The rows are grouped in 4 ways, from coarse to fine. Each group lies inside one group of the grouping before and may be the whole of it. The rows also spread widely along 11 directions, which tell nothing about the answers.
In the rows, 128 means zero.
Known rows, each followed by its group in each grouping:
129 163 133 135 89 119 130 142 122 189 136 149 108 132 94 94 133 121 129
 114 151 130 150 121 104 125 118 105 126 138 113 128 153 121 => desus k_507 Tilan k_478
143 128 107 129 89 112 123 174 133 117 128 127 149 133 126 110 127 89
 117 160 117 101 177 138 162 135 148 64 117 162 111 129 92 101 => desus k_417 vev k_465
118 113 135 116 132 162 100 139 103 168 111 142 138 160 100 149 131 169
 149 127 123 144 109 108 98 107 143 89 138 131 125 123 140 112 => sogub k_369 ver k_803
159 138 120 143 130 117 143 111 129 79 97 91 135 106 145 120 140 125 114
 150 114 110 76 134 139 124 122 126 143 142 116 111 106 132 => sogub k_141 pani k_331
124 130 119 121 123 108 141 108 132 83 121 111 136 116 106 107 110 113
 86 134 115 123 148 101 143 139 129 95 118 139 182 93 128 139 => sogub k_258 mim k_48
106 140 142 148 152 158 144 119 148 144 100 134 116 111 120 116 124 140
 156 122 143 155 88 125 84 114 93 151 156 100 113 127 168 131 => sogub k_369 fize k_539
102 137 154 174 146 115 131 135 126 154 120 148 96 134 108 112 120 86
 120 140 146 139 142 105 105 123 141 125 111 110 130 166 125 127 => desus k_417 rab k_294
158 125 112 127 127 140 117 172 115 116 133 123 136 121 154 138 154 117
 124 167 103 128 102 170 163 130 119 124 123 143 72 106 99 101 => desus k_223 gif k_686
115 129 123 158 115 113 130 142 142 95 100 100 123 114 140 106 115 65
 119 165 122 123 159 115 137 135 138 102 134 138 134 144 110 115 => sogub k_258 Dogat k_923
145 158 136 140 124 123 116 116 85 146 120 109 118 130 111 127 144 129
 95 138 129 124 105 112 117 116 110 124 119 135 99 125 121 129 => desus k_891 gud k_150
109 104 135 123 142 162 101 134 111 166 111 121 129 152 129 143 142 138
 178 137 126 155 80 115 86 119 133 125 171 126 111 145 147 109 => sogub k_291 Ruka k_797
156 118 132 139 120 121 148 116 134 115 135 148 128 133 115 107 149 111
 128 130 108 115 86 128 136 92 108 108 125 161 116 95 113 135 => sogub k_369 fize k_414
125 96 119 126 99 144 152 154 169 112 125 171 136 134 113 101 126 121
 168 124 99 114 135 121 135 103 164 63 133 165 151 90 127 118 => sogub k_291 Mude k_612
89 113 140 128 141 143 138 121 139 159 122 138 116 136 111 101 129 110
 174 114 140 156 106 96 78 127 123 128 155 115 144 134 162 130 => desus k_223 lura k_323
119 136 128 119 125 117 110 137 107 166 152 144 104 136 100 127 127 131
 102 135 127 155 147 130 121 155 119 120 122 125 150 113 156 119 => sogub k_141 bop k_84
120 103 124 123 158 112 110 139 122 102 138 118 152 142 133 140 118 89
 101 171 128 144 133 133 152 151 111 117 129 121 136 146 107 114 => sogub k_291 Mude k_129
140 117 120 111 106 88 125 120 112 132 161 136 115 147 101 111 131 113
 99 135 112 125 145 119 144 155 147 88 117 161 180 101 126 130 => sogub k_141 bop k_763
113 96 125 117 154 174 123 160 150 117 101 150 169 141 125 150 117 164
 166 139 125 139 104 132 122 111 143 91 144 116 121 125 128 106 => sogub k_291 Mude k_612
116 125 113 137 96 114 125 141 129 117 113 99 103 123 140 106 120 88 136
 157 105 127 159 118 129 159 167 98 147 151 156 128 127 111 => sogub k_369 fize k_414
136 125 125 140 128 117 138 135 137 118 134 133 102 117 139 115 135 116
 133 148 116 138 107 152 136 152 136 137 137 135 135 114 134 122 => sogub k_369 ver k_803
96 92 119 103 161 179 106 164 135 121 106 132 162 139 132 159 113 157
 157 149 118 159 117 130 119 135 135 106 153 107 132 125 142 99 => sogub k_291 Mude k_129
138 158 141 148 107 131 147 138 142 168 112 168 127 133 83 102 125 158
 139 104 154 108 131 117 103 100 143 83 115 131 114 128 137 129 => desus k_417 vev k_465
131 109 134 137 136 99 155 103 146 97 149 148 120 129 112 96 130 81 112
 134 116 128 110 115 139 124 113 120 124 147 165 104 122 145 => sogub k_291 Mude k_129
123 117 136 138 120 151 114 144 125 151 100 143 149 154 106 132 128 133
 152 134 130 122 121 104 107 88 141 73 137 141 107 143 119 111 => sogub k_291 Mude k_129
140 103 129 109 140 115 135 87 120 96 135 117 166 144 105 114 137 106
 108 130 116 122 85 98 132 103 89 103 139 154 148 102 114 144 => sogub k_291 Ruka k_797
158 124 120 125 128 87 141 109 138 102 130 103 142 131 141 114 130 123
 129 151 142 115 91 149 142 166 134 122 150 137 138 142 112 129 => sogub k_369 fize k_539
118 110 122 143 143 154 115 182 148 108 93 131 151 130 147 148 115 130
 150 168 129 134 134 148 141 131 158 97 133 114 105 150 108 94 => sogub k_258 Dogat k_923
138 137 133 152 143 85 129 129 117 122 157 134 91 120 128 120 134 86 82
 160 125 143 126 152 150 161 112 150 110 125 138 128 122 128 => sogub k_141 bop k_84
114 111 135 149 135 137 141 125 139 108 104 134 105 125 124 119 126 122
 147 132 110 133 108 106 115 118 170 110 132 134 160 112 131 129 => sogub k_258 mim k_48
148 106 127 132 119 138 120 143 128 123 116 138 160 152 123 131 142 118
 146 148 117 111 100 125 136 90 130 78 136 158 96 130 96 112 => sogub k_291 Mude k_612
156 131 128 152 118 109 107 140 104 121 119 111 140 142 131 132 143 83
 102 170 124 113 123 131 150 107 116 98 118 152 84 147 84 111 => sogub k_258 mim k_48
143 143 127 127 121 130 121 104 101 149 124 103 99 123 129 123 149 143
 131 133 115 142 76 129 105 136 115 149 155 139 121 106 151 129 => sogub k_369 fize k_539
135 100 123 139 115 125 144 128 137 110 130 135 86 125 145 110 148 114
 164 138 85 128 85 131 129 137 185 122 147 162 160 94 127 124 => sogub k_291 Ruka k_797
125 89 122 144 142 150 128 161 135 82 107 138 134 130 141 141 134 105
 135 161 84 126 115 127 150 104 157 91 120 148 128 107 93 110 => sogub k_141 bop k_763

New rows. What belongs after each?
134 158 149 179 141 127 139 152 131 133 95 160 121 126 101 130 114 146
 102 137 146 109 138 122 128 103 166 95 84 110 111 149 102 124 => desus k_417 rab k_294
130 116 128 137 145 130 112 142 126 125 104 107 151 142 143 141 126 118
 144 164 142 132 106 138 124 138 127 114 151 119 101 169 110 107 => sogub k_369 fize k_414
147 150 132 137 129 141 113 168 113 157 119 149 140 138 114 146 130 170
 119 143 147 122 124 151 133 126 140 100 107 115 81 141 117 105 => desus k_891 gud k_150
139 141 133 132 108 109 158 99 134 131 126 139 120 127 90 87 132 128 125
 103 130 107 115 97 111 114 137 97 125 151 157 101 134 147 => desus k_417 vev k_465
144 148 125 146 118 95 127 132 127 112 124 115 137 124 121 113 119 97 87
 159 137 114 147 133 150 138 119 103 117 136 123 141 106 124 => sogub k_291 Ruka k_797
142 124 136 118 133 115 113 121 119 153 130 138 171 164 97 132 125 138
 122 135 160 122 112 119 121 117 108 87 134 130 114 156 118 122 => sogub k_291 Mude k_129
126 123 135 137 181 122 110 145 109 123 131 116 148 135 138 147 133 99
 101 171 147 152 102 146 139 142 87 150 120 95 89 161 105 115 => desus k_223 lura k_323
149 163 129 153 87 121 163 124 159 132 111 147 129 110 99 81 126 122 126
 117 136 102 132 125 121 92 103 89 125 152 108 106 135 136 => sogub k_369 fize k_539
151 123 112 108 100 115 140 113 126 107 131 100 157 128 125 95 146 99
 132 134 119 107 103 115 133 124 99 98 151 167 116 106 116 130 => desus k_891 gud k_150
109 108 126 153 142 121 142 147 144 85 104 114 122 119 147 112 122 76
 139 161 114 127 132 116 137 140 164 110 127 127 142 141 99 118 => desus k_223 lura k_323
151 141 128 108 140 119 127 127 129 148 138 149 159 140 96 135 123 184
 112 123 159 130 105 148 128 140 107 106 125 115 126 123 141 128 => sogub k_141 bop k_763
148 132 120 140 104 81 142 129 128 107 128 118 112 131 124 102 126 108
 114 144 122 98 143 123 149 162 193 88 116 155 166 130 98 125 => desus k_417 vev k_465
152 122 114 124 119 112 126 126 121 94 126 104 161 129 128 118 140 87
 100 158 114 114 116 128 153 115 87 97 133 159 109 115 98 123 => sogub k_141 bop k_763
124 114 127 132 121 161 130 132 141 120 78 119 165 138 120 123 127 139
 169 131 126 117 99 102 103 86 131 76 156 143 108 131 120 118 => sogub k_369 ver k_803
144 114 116 127 114 115 142 144 154 116 131 133 120 124 143 112 132 129
 160 142 126 125 108 156 140 159 164 113 147 141 141 120 131 115 => sogub k_258 mim k_48
134 122 115 97 124 120 130 89 122 123 134 85 149 127 127 103 141 105 134
 132 127 141 83 117 110 140 62 137 179 145 130 109 151 135 => sogub k_369 fize k_414
125 127 134 131 148 125 98 137 83 154 131 105 101 142 140 149 142 129
 126 158 129 152 99 133 116 165 149 149 137 115 117 152 128 110 => desus k_891 gud k_150
127 152 108 117 120 148 118 147 127 96 87 98 176 110 112 133 104 144 88
 149 129 121 163 117 143 120 104 78 123 124 119 109 125 115 => sogub k_258 mim k_48
125 116 142 160 158 135 159 118 146 93 99 125 113 115 144 115 136 118
 157 136 125 125 66 120 112 120 151 141 139 119 126 132 117 135 => desus k_891 gud k_150
120 143 119 139 92 148 133 152 133 122 95 139 124 118 98 113 116 139 117
 127 101 114 169 101 125 100 158 58 113 153 146 89 131 119 => sogub k_141 bop k_763
103 160 140 164 135 111 124 143 143 145 99 119 117 119 119 117 96 113
 116 151 174 141 167 126 110 158 136 120 129 91 131 182 142 117 => sogub k_258 Dogat k_923
122 147 136 136 121 144 116 156 118 161 129 175 137 137 72 131 118 144
 87 125 128 135 167 117 127 90 102 76 90 129 118 103 136 119 => sogub k_141 bop k_84
142 129 146 152 127 130 147 134 145 151 108 160 141 146 106 110 135 142
 164 117 154 109 92 120 107 94 149 90 124 131 100 146 112 127 => desus k_223 gif k_686
100 100 113 89 130 152 128 130 130 139 134 112 130 128 132 110 139 122
 174 124 113 161 99 115 100 153 116 133 174 131 148 99 167 120 => desus k_223 lura k_323
125 148 130 156 102 108 122 158 141 160 120 131 100 127 131 110 119 111
 143 151 152 132 156 146 120 161 160 112 137 124 122 163 138 106 => sogub k_258 Dogat k_923
127 94 116 125 125 113 137 119 138 94 127 103 115 125 152 109 140 90 155
 149 101 134 94 127 129 156 149 125 164 151 159 115 124 123 => sogub k_141 pani k_331
146 122 128 151 126 109 126 113 110 108 126 98 116 127 143 113 152 61
 113 164 106 126 92 124 136 114 93 135 141 156 101 127 102 127 => sogub k_369 fize k_414
136 165 136 176 118 130 120 156 116 123 94 135 114 115 110 131 119 117
 79 156 123 116 162 124 143 97 138 92 86 129 100 127 105 116 => sogub k_258 mim k_48
127 136 129 127 147 143 145 145 149 137 128 150 140 116 120 116 130 143
 140 127 146 143 100 147 119 129 97 135 131 106 104 117 147 125 => desus k_223 lura k_323
141 132 132 112 139 139 133 142 137 141 136 159 182 141 94 125 127 153
 120 124 158 124 114 137 129 108 79 96 118 118 91 125 128 123 => desus k_891 gud k_150
135 135 124 124 137 140 97 143 106 128 93 103 173 143 118 154 118 150
 109 155 145 125 128 122 130 120 124 86 129 119 101 150 110 108 => sogub k_258 mim k_48
111 179 148 159 133 112 143 119 141 166 134 151 105 107 89 92 110 104 91
 125 170 153 153 129 103 130 55 146 119 98 118 137 172 140 => sogub k_369 ver k_803
131 185 141 154 127 128 138 129 116 161 108 134 95 107 103 115 124 160
 103 117 153 135 121 127 104 131 127 139 113 104 116 125 153 132 => desus k_507 Tilan k_478
158 121 123 134 131 134 92 183 116 150 132 139 152 150 144 158 145 130
 133 176 138 132 112 180 155 129 121 110 127 130 56 156 99 87 => sogub k_258 Dogat k_923
133 114 143 159 125 126 136 139 137 147 125 163 99 143 121 117 140 119
 160 135 122 130 99 132 116 113 160 111 129 142 123 133 123 121 => sogub k_369 ver k_803
119 120 132 126 145 150 123 133 130 149 134 139 128 128 127 126 140 117
 147 138 130 158 88 138 109 119 79 147 156 121 101 122 154 118 => sogub k_291 Mude k_129
134 126 120 126 119 112 130 132 122 133 153 119 126 124 131 101 147 68
 119 149 121 136 119 135 135 137 81 137 142 146 107 120 127 122 => desus k_417 rab k_294
121 155 146 142 143 116 137 111 122 168 136 140 101 124 101 108 130 129
 121 117 158 146 107 122 95 141 105 152 132 106 130 136 159 137 => desus k_417 vev k_465
127 116 105 133 118 127 144 154 152 93 114 100 115 103 170 106 134 97
 161 158 106 126 115 148 139 169 161 131 161 140 131 122 122 109 => desus k_417 rab k_294
162 135 118 118 91 100 128 137 132 127 140 144 166 145 95 109 127 121 99
 136 137 99 153 130 157 115 117 58 109 162 122 114 107 122 => sogub k_258 mim k_48
112 147 127 146 127 122 127 149 129 119 120 137 109 113 111 121 105 118
 88 150 121 141 175 128 139 146 136 108 105 119 152 116 135 120 => sogub k_369 ver k_803
131 140 135 162 116 113 113 132 113 136 89 103 115 139 129 128 124 115
 131 154 139 116 129 111 115 129 176 95 132 133 122 168 107 114 => sogub k_258 mim k_48
118 154 128 162 126 125 157 157 167 118 106 141 114 97 127 98 110 113
 132 139 145 123 152 143 127 143 140 119 123 110 123 137 134 120 => desus k_417 vev k_465
133 117 121 124 133 160 155 148 149 102 129 153 128 106 130 114 143 139
 144 126 100 133 91 143 135 112 115 126 130 137 114 71 138 125 => desus k_891 gud k_150
112 122 140 135 162 168 132 156 140 134 104 168 153 134 99 141 118 164
 136 124 137 136 116 122 114 96 129 100 113 103 114 122 129 119 => desus k_417 vev k_465
142 93 126 124 116 159 122 144 121 136 125 155 134 150 116 131 159 132
 161 128 88 125 84 119 122 77 133 85 136 170 108 88 116 114 => sogub k_141 bop k_84
125 88 108 123 134 138 134 153 162 67 99 104 181 125 155 123 123 90 154
 165 115 120 116 134 147 127 122 87 159 141 117 134 97 108 => sogub k_141 pani k_331
117 144 141 158 120 113 122 147 107 164 127 140 72 133 119 119 131 111
 123 138 130 140 141 121 113 147 174 126 113 125 139 142 132 116 => desus k_507 Tilan k_478
109 100 139 145 157 144 126 135 123 134 140 147 91 130 134 128 145 92
 142 147 100 165 92 132 117 121 109 155 137 126 126 111 141 121 => sogub k_369 fize k_414
137 137 121 134 75 120 153 123 136 129 130 130 114 120 110 74 144 88 140
 118 108 106 131 103 119 107 123 90 137 176 128 92 132 132 => desus k_891 gud k_150
112 100 137 130 167 155 115 134 126 113 113 133 172 144 116 143 128 108
 125 149 125 143 100 113 123 88 83 110 135 120 104 134 114 120 => sogub k_291 Ruka k_797
142 167 132 157 108 130 129 124 118 153 97 112 91 112 130 118 136 149
 137 135 132 125 99 130 102 131 148 132 147 131 110 132 145 122 => sogub k_291 Mude k_129
124 136 133 134 154 134 113 157 124 144 140 156 134 127 112 143 124 130
 95 151 139 156 133 155 138 132 83 132 112 103 103 125 138 114 => sogub k_141 pani k_331
149 140 139 137 139 118 159 108 152 111 133 161 156 122 91 104 125 135
 101 117 142 116 99 128 135 93 80 109 113 130 124 102 128 148 => sogub k_291 Ruka k_797
151 102 121 111 125 106 100 127 94 128 143 112 146 163 126 139 144 112
 116 160 114 127 106 129 146 139 130 97 135 158 126 131 98 114 => sogub k_369 ver k_803
111 141 121 148 121 109 157 131 154 82 98 112 128 103 119 93 100 97 109
 139 128 110 169 104 135 146 158 92 120 128 170 125 117 131 => desus k_417 vev k_465
130 158 131 175 106 115 144 164 145 133 105 137 105 112 129 98 124 93
 129 150 138 112 156 134 131 126 154 102 110 130 101 149 111 115 => desus k_223 lura k_323
143 130 127 142 114 96 118 160 126 146 155 153 112 138 121 122 132 101
 106 159 131 132 151 159 152 152 133 107 111 137 120 136 117 109 => sogub k_141 pani k_331
117 154 120 133 106 136 160 111 150 100 98 120 116 94 102 91 108 140 112
 113 111 122 144 99 115 122 128 99 131 137 171 76 157 143 => sogub k_369 fize k_414
134 158 114 129 86 129 153 125 154 116 101 122 137 104 107 89 113 138
 126 119 128 107 146 114 122 121 128 82 141 149 142 98 146 130 => sogub k_291 Mude k_129
125 90 114 122 109 141 138 150 162 101 118 133 155 133 136 106 133 94
 170 143 109 123 121 126 136 112 131 83 154 158 127 111 118 111 => sogub k_258 Dogat k_923
115 110 140 137 145 130 117 108 115 136 108 108 131 148 123 126 133 107
 148 142 133 142 89 101 97 119 119 121 157 130 128 151 127 126 => sogub k_369 ver k_803
143 118 116 113 135 130 132 124 133 102 142 118 144 116 135 117 145 107
 118 146 113 142 90 146 144 128 71 141 146 141 114 90 133 125 => sogub k_258 Dogat k_923
157 126 122 137 100 93 136 127 139 104 111 118 160 145 118 107 121 110
 123 149 136 90 135 121 147 125 153 59 127 161 131 145 87 122 => sogub k_369 ver k_803
141 115 114 141 120 128 126 139 112 99 119 90 110 114 165 117 157 72 135
 167 87 125 93 132 140 133 131 138 150 159 103 115 101 114 => desus k_417 rab k_294
129 131 134 134 136 120 115 134 105 131 137 148 130 140 91 134 125 118
 75 142 117 134 147 114 140 112 111 94 95 135 139 109 118 127 => sogub k_141 bop k_763
134 94 129 117 147 141 140 108 131 85 117 136 173 141 101 124 135 118
 116 127 103 119 90 94 132 74 94 83 125 153 139 88 106 140 => sogub k_141 bop k_763
165 132 132 137 129 116 100 135 84 141 127 126 120 152 122 154 147 150
 102 157 116 122 96 142 143 126 152 108 112 145 106 130 97 114 => sogub k_369 ver k_803
151 166 128 157 110 128 125 156 116 128 119 151 109 113 107 130 126 141
 75 148 112 116 152 141 154 110 136 99 87 139 109 100 115 118 => sogub k_291 Mude k_129
124 133 138 134 143 105 114 154 122 161 164 176 116 146 98 135 114 126
 90 147 147 150 159 151 144 156 126 116 98 110 141 139 136 116 => sogub k_291 Mude k_129
151 141 116 97 102 132 126 140 122 153 139 139 168 138 96 113 136 151
 120 120 137 118 128 132 133 118 98 82 125 146 105 99 132 120 => desus k_223 gif k_686
122 135 117 113 111 151 132 166 141 135 111 150 156 128 100 120 112 163
 132 123 128 121 160 123 131 123 151 66 114 129 132 102 133 112 => desus k_223 gif k_686
122 116 117 108 105 100 138 138 137 142 159 139 118 137 116 93 130 102
 141 130 127 134 146 127 131 168 147 102 134 145 164 115 141 122 => desus k_223 lura k_323
141 123 120 141 150 110 148 122 132 79 130 103 107 101 158 114 143 92
 119 157 108 131 83 148 147 158 126 163 139 131 133 111 113 130 => desus k_417 vev k_465
104 91 130 145 170 139 148 122 152 77 105 115 113 112 156 124 130 100
 159 149 106 150 75 124 117 140 140 149 157 118 155 121 129 128 => sogub k_141 bop k_84
126 148 124 102 130 146 111 132 116 165 122 130 159 134 93 135 121 174
 114 122 152 145 125 127 106 129 84 105 140 113 117 119 161 121 => sogub k_141 bop k_763
142 139 134 129 136 129 98 130 87 151 119 126 126 146 106 154 132 162 97
 143 130 135 115 123 127 126 142 107 112 125 123 126 124 118 => sogub k_258 mim k_48
